All groups share one centre, and each spreads out both ways along 13 directions, with some noise.
In the rows, zero is written as 100.
Known rows, each followed by its group:
100,92,97,130,79,116,110,83,86,97,90,130,86,93,109,138,93,127,119,78,111,111 | q939
87,109,119,98,100,94,104,91,85,95,90,114,107,96,86,99,95,85,108,109,68,97 | q142
104,75,112,76,104,86,104,97,95,105,105,88,107,78,119,103,68,116,66,90,109,89 | q636
113,141,103,74,127,91,121,100,85,95,132,71,79,96,97,76,83,106,121,106,114,123 | q576
107,94,102,93,88,106,100,104,129,116,95,65,111,74,108,123,90,103,102,66,110,74 | q636
139,82,104,104,111,106,93,129,119,100,115,87,113,96,96,103,100,107,77,74,126,111 | q939
106,111,133,97,87,105,123,63,111,113,116,88,111,91,118,111,104,128,105,105,105,108 | q576
110,105,118,77,75,74,111,79,110,117,113,89,116,96,117,108,86,125,83,78,88,97 | q636
97,104,117,120,89,94,104,87,107,102,112,99,111,102,112,101,105,99,104,90,98,102 | q142
118,86,93,110,105,132,90,110,101,95,115,92,121,91,81,96,87,98,92,78,110,116 | q142
95,109,108,138,103,97,116,102,85,82,98,94,116,120,111,122,98,133,98,85,114,106 | q939
97,113,102,95,96,110,99,79,114,107,100,81,98,83,106,91,92,111,103,98,109,108 | q576
106,108,127,94,103,57,110,105,68,83,85,70,122,92,96,105,73,116,84,90,58,96 | q939
109,91,102,118,95,107,102,105,89,112,100,105,111,114,106,129,107,107,94,71,103,83 | q636
103,117,90,131,111,90,119,98,69,110,65,99,57,139,95,124,133,146,118,93,134,100 | q939
91,88,105,67,93,88,122,105,105,96,104,88,105,88,69,100,96,86,126,105,88,94 | q576
88,101,111,101,89,93,111,92,97,115,73,109,104,115,78,118,115,103,107,94,78,70 | q636
134,85,143,100,114,105,109,89,92,126,116,128,79,79,109,90,100,115,88,87,94,73 | q142
97,127,112,136,123,102,89,113,124,68,113,95,105,128,93,98,104,71,95,128,136,148 | q142
123,88,56,103,84,124,97,102,123,103,118,41,90,75,101,110,74,146,94,82,117,97 | q939
118,105,79,118,82,111,85,97,100,119,123,92,96,119,136,128,107,109,80,93,107,97 | q576
89,104,98,102,100,116,104,87,88,100,101,90,98,82,96,111,73,100,105,88,102,97 | q636
100,96,94,86,57,91,117,81,79,107,123,137,116,106,100,122,67,129,97,67,54,86 | q939
122,91,130,99,95,96,115,87,99,86,152,88,106,71,112,81,91,105,112,120,76,120 | q576
89,87,116,87,85,79,118,71,78,111,98,124,111,129,88,95,119,119,86,114,85,107 | q576
117,96,108,101,111,79,117,98,84,102,98,100,74,106,108,102,108,133,100,92,137,120 | q939
101,76,111,113,84,130,107,109,147,72,105,98,126,65,117,116,117,105,132,116,108,113 | q576
105,96,113,97,90,92,102,92,92,107,95,95,104,93,107,113,92,111,93,95,77,86 | q636
98,104,118,100,97,128,128,57,105,93,152,98,91,73,115,76,91,126,130,126,112,128 | q576
100,97,122,103,113,104,102,102,110,99,122,91,125,105,105,94,106,81,88,105,108,102 | q939
104,106,100,87,99,84,112,98,100,113,90,85,90,111,91,114,104,117,100,90,114,99 | q576
105,94,100,89,98,112,103,108,92,94,102,85,107,94,98,129,91,96,104,106,96,104 | q142
110,104,122,96,108,81,105,97,104,94,137,72,109,93,115,83,88,94,88,111,98,108 | q939
137,83,106,118,110,114,88,113,97,116,129,75,117,112,96,98,106,100,64,96,90,85 | q939
83,116,90,107,90,73,119,103,87,77,100,92,102,111,94,110,78,120,114,90,90,104 | q939
108,107,118,100,103,64,113,94,80,87,83,87,79,90,88,106,81,117,102,96,97,120 | q576
101,105,121,109,115,88,134,98,53,100,91,99,81,92,125,122,100,142,119,97,82,62 | q636
91,129,126,92,101,87,108,89,107,109,76,86,109,109,98,127,101,94,101,92,112,104 | q576
116,88,114,110,93,80,109,97,132,126,102,93,80,111,79,91,126,117,97,93,101,68 | q636
94,71,96,102,79,88,103,110,95,108,93,80,122,93,101,127,101,87,108,58,101,85 | q142
119,108,100,91,101,66,113,121,87,89,100,96,90,124,95,119,106,121,96,118,83,102 | q142
88,81,95,115,113,130,87,90,89,106,69,86,65,78,82,111,114,74,120,126,118,103 | q939
117,109,121,82,97,86,108,103,105,93,110,73,117,82,111,107,91,106,104,96,93,113 | q142
127,69,91,81,77,51,110,111,99,115,103,70,69,72,113,101,100,128,108,66,88,73 | q142
87,95,98,82,81,108,111,77,99,114,99,73,110,74,107,101,104,102,128,84,99,93 | q142
102,138,151,78,121,75,113,103,98,96,86,102,138,128,101,96,125,94,93,114,95,121 | q636
115,105,108,92,123,96,107,111,80,100,100,87,98,108,90,97,104,106,98,92,115,113 | q142
115,95,104,64,88,56,106,94,99,133,128,75,90,110,97,85,100,93,83,89,84,80 | q576
110,83,112,79,82,125,107,78,65,98,94,141,115,76,96,119,79,121,103,91,71,118 | q939
103,100,104,109,83,108,89,85,115,125,97,97,115,106,121,111,112,109,83,83,98,78 | q576
104,94,107,88,68,86,128,82,78,120,119,63,125,101,146,140,116,127,115,71,97,92 | q142
109,79,114,100,100,75,103,103,87,96,109,109,95,103,112,101,99,102,84,114,94,102 | q636
135,112,98,54,99,127,115,99,103,120,100,65,122,88,99,109,103,152,96,90,96,95 | q142
78,105,114,104,124,125,92,118,84,63,90,96,133,98,70,92,106,46,117,145,76,123 | q939
100,103,120,87,121,122,103,104,122,106,90,82,127,97,101,100,111,100,88,110,124,97 | q636
131,88,129,116,77,50,98,122,142,115,90,79,92,99,88,113,136,93,111,81,67,63 | q636
126,54,91,79,118,108,98,129,84,104,100,91,117,95,67,86,80,124,55,92,81,67 | q636
91,112,124,109,97,86,110,73,100,119,107,104,106,114,109,109,83,109,80,65,119,94 | q939
124,107,122,95,101,71,122,92,83,109,97,91,96,101,101,97,100,148,95,79,89,89 | q576
114,93,78,102,97,131,103,108,96,111,86,90,108,110,84,119,105,132,95,82,103,83 | q576
105,117,101,116,125,125,119,102,71,99,81,85,76,101,99,114,116,130,127,114,105,86 | q636
101,112,117,83,101,116,105,92,143,112,98,66,120,78,75,89,91,98,107,89,101,84 | q636
116,67,79,112,61,79,104,111,103,91,122,106,90,96,102,117,87,120,102,87,71,86 | q142
82,76,62,69,65,133,116,119,119,90,107,80,160,108,99,144,111,108,126,84,109,104 | q142

New rows. What belongs after each?
105,90,125,45,108,61,113,107,122,108,81,68,116,78,90,85,81,118,76,91,92,76 | q636
139,75,115,106,90,83,93,127,100,92,130,78,107,80,100,116,87,84,94,97,62,91 | q576
128,98,116,75,92,72,109,95,125,130,78,69,92,102,104,103,123,152,77,101,94,71 | q636
136,96,107,109,105,102,73,107,99,121,86,58,111,85,93,117,77,103,53,61,100,94 | q636
125,77,87,113,67,100,90,98,90,107,113,88,95,94,110,139,84,118,84,92,71,92 | q576
102,84,73,73,50,101,92,90,95,102,88,77,111,65,128,148,74,116,105,90,63,98 | q636
100,79,121,103,89,94,107,102,88,97,115,104,108,85,115,137,85,80,102,88,94,97 | q142
104,92,83,98,83,114,95,93,88,113,76,82,101,87,95,130,85,117,94,84,78,78 | q636
89,113,80,99,96,148,100,88,113,92,101,100,102,91,83,110,84,100,120,101,122,127 | q939
119,89,86,82,97,98,113,95,100,121,118,70,79,109,79,108,99,117,97,97,124,104 | q576
133,79,75,83,58,157,97,75,88,129,128,148,102,89,91,125,84,128,99,75,73,99 | q939
101,107,95,100,74,101,104,101,113,100,96,98,107,108,125,135,130,103,128,107,103,114 | q636
91,102,140,106,120,66,100,114,66,89,79,117,100,105,81,117,91,57,96,99,82,100 | q142
111,74,96,98,72,78,103,98,118,110,106,71,91,73,114,119,85,119,100,81,89,76 | q939
116,112,121,113,90,82,111,107,106,90,131,89,113,94,118,111,100,94,121,82,92,111 | q636
122,117,97,113,102,106,94,113,96,85,97,72,99,92,89,111,94,107,108,103,84,113 | q939
122,92,105,116,86,96,97,100,107,109,122,92,90,92,108,114,99,102,99,90,88,88 | q939
96,65,91,85,89,97,112,119,113,91,115,100,109,85,83,99,87,95,112,90,87,74 | q636
104,83,98,83,107,98,97,97,95,128,103,71,94,106,86,90,116,92,85,115,94,73 | q939
111,111,110,96,89,90,107,95,104,90,119,98,82,80,111,103,96,94,127,116,88,120 | q939
127,98,105,109,98,100,100,107,108,126,113,101,99,121,100,112,116,111,85,78,109,86 | q939
37,93,73,98,58,72,119,80,101,84,98,97,100,100,103,109,102,76,155,92,107,110 | q142
105,108,97,87,94,99,115,98,104,93,118,73,97,75,130,113,83,115,122,87,115,110 | q636
129,73,102,85,83,72,100,121,82,105,84,89,116,101,143,142,118,135,78,98,73,80 | q636
98,99,129,106,111,112,128,82,100,113,114,110,105,120,90,98,120,116,109,97,129,100 | q576
88,106,104,80,86,114,124,92,132,114,109,116,131,109,126,87,138,128,125,92,102,71 | q576
122,100,137,112,120,106,117,123,97,84,130,113,168,135,116,101,122,119,76,91,104,112 | q939
102,100,120,111,100,77,112,90,84,109,110,101,98,102,109,97,102,102,103,71,115,106 | q142
102,106,114,78,108,88,109,97,97,101,96,87,113,96,107,100,87,111,88,96,110,107 | q636
107,61,95,81,85,102,110,99,123,98,99,72,102,59,119,112,92,130,101,92,125,101 | q939
107,81,113,83,106,101,98,96,102,125,92,86,98,94,95,99,114,95,88,102,110,85 | q939
59,91,84,79,76,87,129,72,100,121,67,121,74,117,83,115,111,126,124,106,101,63 | q636
101,109,109,118,95,72,102,108,100,93,105,69,101,103,100,108,102,90,106,107,66,79 | q939
101,68,59,68,78,102,78,114,85,95,70,70,106,66,105,138,58,100,82,82,94,105 | q636
129,127,124,57,136,139,121,106,93,102,107,89,113,99,100,137,78,126,87,114,137,129 | q142
105,119,93,79,85,113,108,99,96,98,88,82,124,100,99,122,105,118,117,98,80,108 | q636
116,110,98,118,89,103,98,87,95,114,99,79,81,94,112,123,97,119,101,86,107,101 | q636
124,86,93,104,105,143,99,111,109,101,107,83,120,90,87,101,108,121,98,96,103,97 | q576
67,106,101,119,102,137,99,72,80,71,82,114,102,73,77,98,71,87,124,118,92,131 | q576
117,97,114,121,89,123,92,83,104,106,103,104,104,81,106,125,77,107,91,70,107,108 | q939
119,109,134,90,68,60,105,87,125,119,86,68,107,76,138,135,106,118,100,76,73,77 | q636
81,117,108,113,92,114,102,73,83,107,98,107,107,104,77,111,75,86,104,81,87,100 | q636
92,77,73,86,102,106,110,103,94,95,121,106,83,101,75,72,103,97,120,113,115,109 | q576
133,67,113,117,126,140,90,117,40,97,130,84,108,80,107,135,82,69,86,96,102,113 | q142
100,77,107,114,107,74,111,96,66,85,88,104,62,86,107,107,100,112,114,110,113,116 | q939
109,83,101,101,100,106,108,86,87,115,101,93,83,95,94,100,90,133,83,104,93,73 | q636
128,118,122,79,111,66,132,88,80,109,96,80,91,116,92,93,107,160,92,91,108,113 | q576
86,85,58,133,102,122,78,136,96,69,95,123,89,86,100,104,91,72,124,94,97,96 | q576
84,108,129,118,98,98,101,100,154,99,70,87,102,81,114,131,119,74,129,86,139,99 | q939
109,112,104,76,83,82,96,117,116,97,75,84,125,106,88,117,125,94,112,107,73,108 | q636
77,86,90,107,81,105,114,103,129,81,119,148,96,115,93,97,114,92,129,128,99,100 | q142
106,95,105,93,93,105,108,95,103,100,91,110,105,93,102,118,96,120,104,80,120,113 | q939
80,108,105,65,96,97,107,81,111,103,82,95,119,99,86,71,109,105,104,111,98,108 | q576
126,89,110,88,89,110,102,96,76,118,92,131,103,100,90,119,110,114,96,87,72,96 | q939
82,93,87,78,108,107,112,89,85,108,87,95,95,96,79,99,72,111,91,88,115,91 | q636
97,116,127,65,106,61,128,117,100,99,104,81,102,97,79,112,94,78,130,92,86,85 | q576
107,95,83,141,96,131,75,79,92,114,125,72,85,87,89,108,56,87,74,83,96,93 | q939
117,74,116,109,88,97,107,118,112,90,83,78,107,67,79,138,86,106,112,77,79,79 | q576
105,96,80,130,80,116,90,109,92,88,111,93,96,90,98,132,93,79,128,81,94,111 | q636
89,105,91,90,96,89,102,82,98,114,90,94,82,101,93,89,96,108,99,91,112,100 | q576
112,120,134,108,91,74,117,81,101,124,117,84,87,98,125,131,89,105,101,73,101,78 | q576
104,116,118,97,81,74,118,94,135,114,108,94,99,114,110,107,128,110,121,89,115,99 | q636
119,81,99,96,96,104,102,99,91,101,102,94,85,84,101,107,104,114,103,103,102,108 | q939
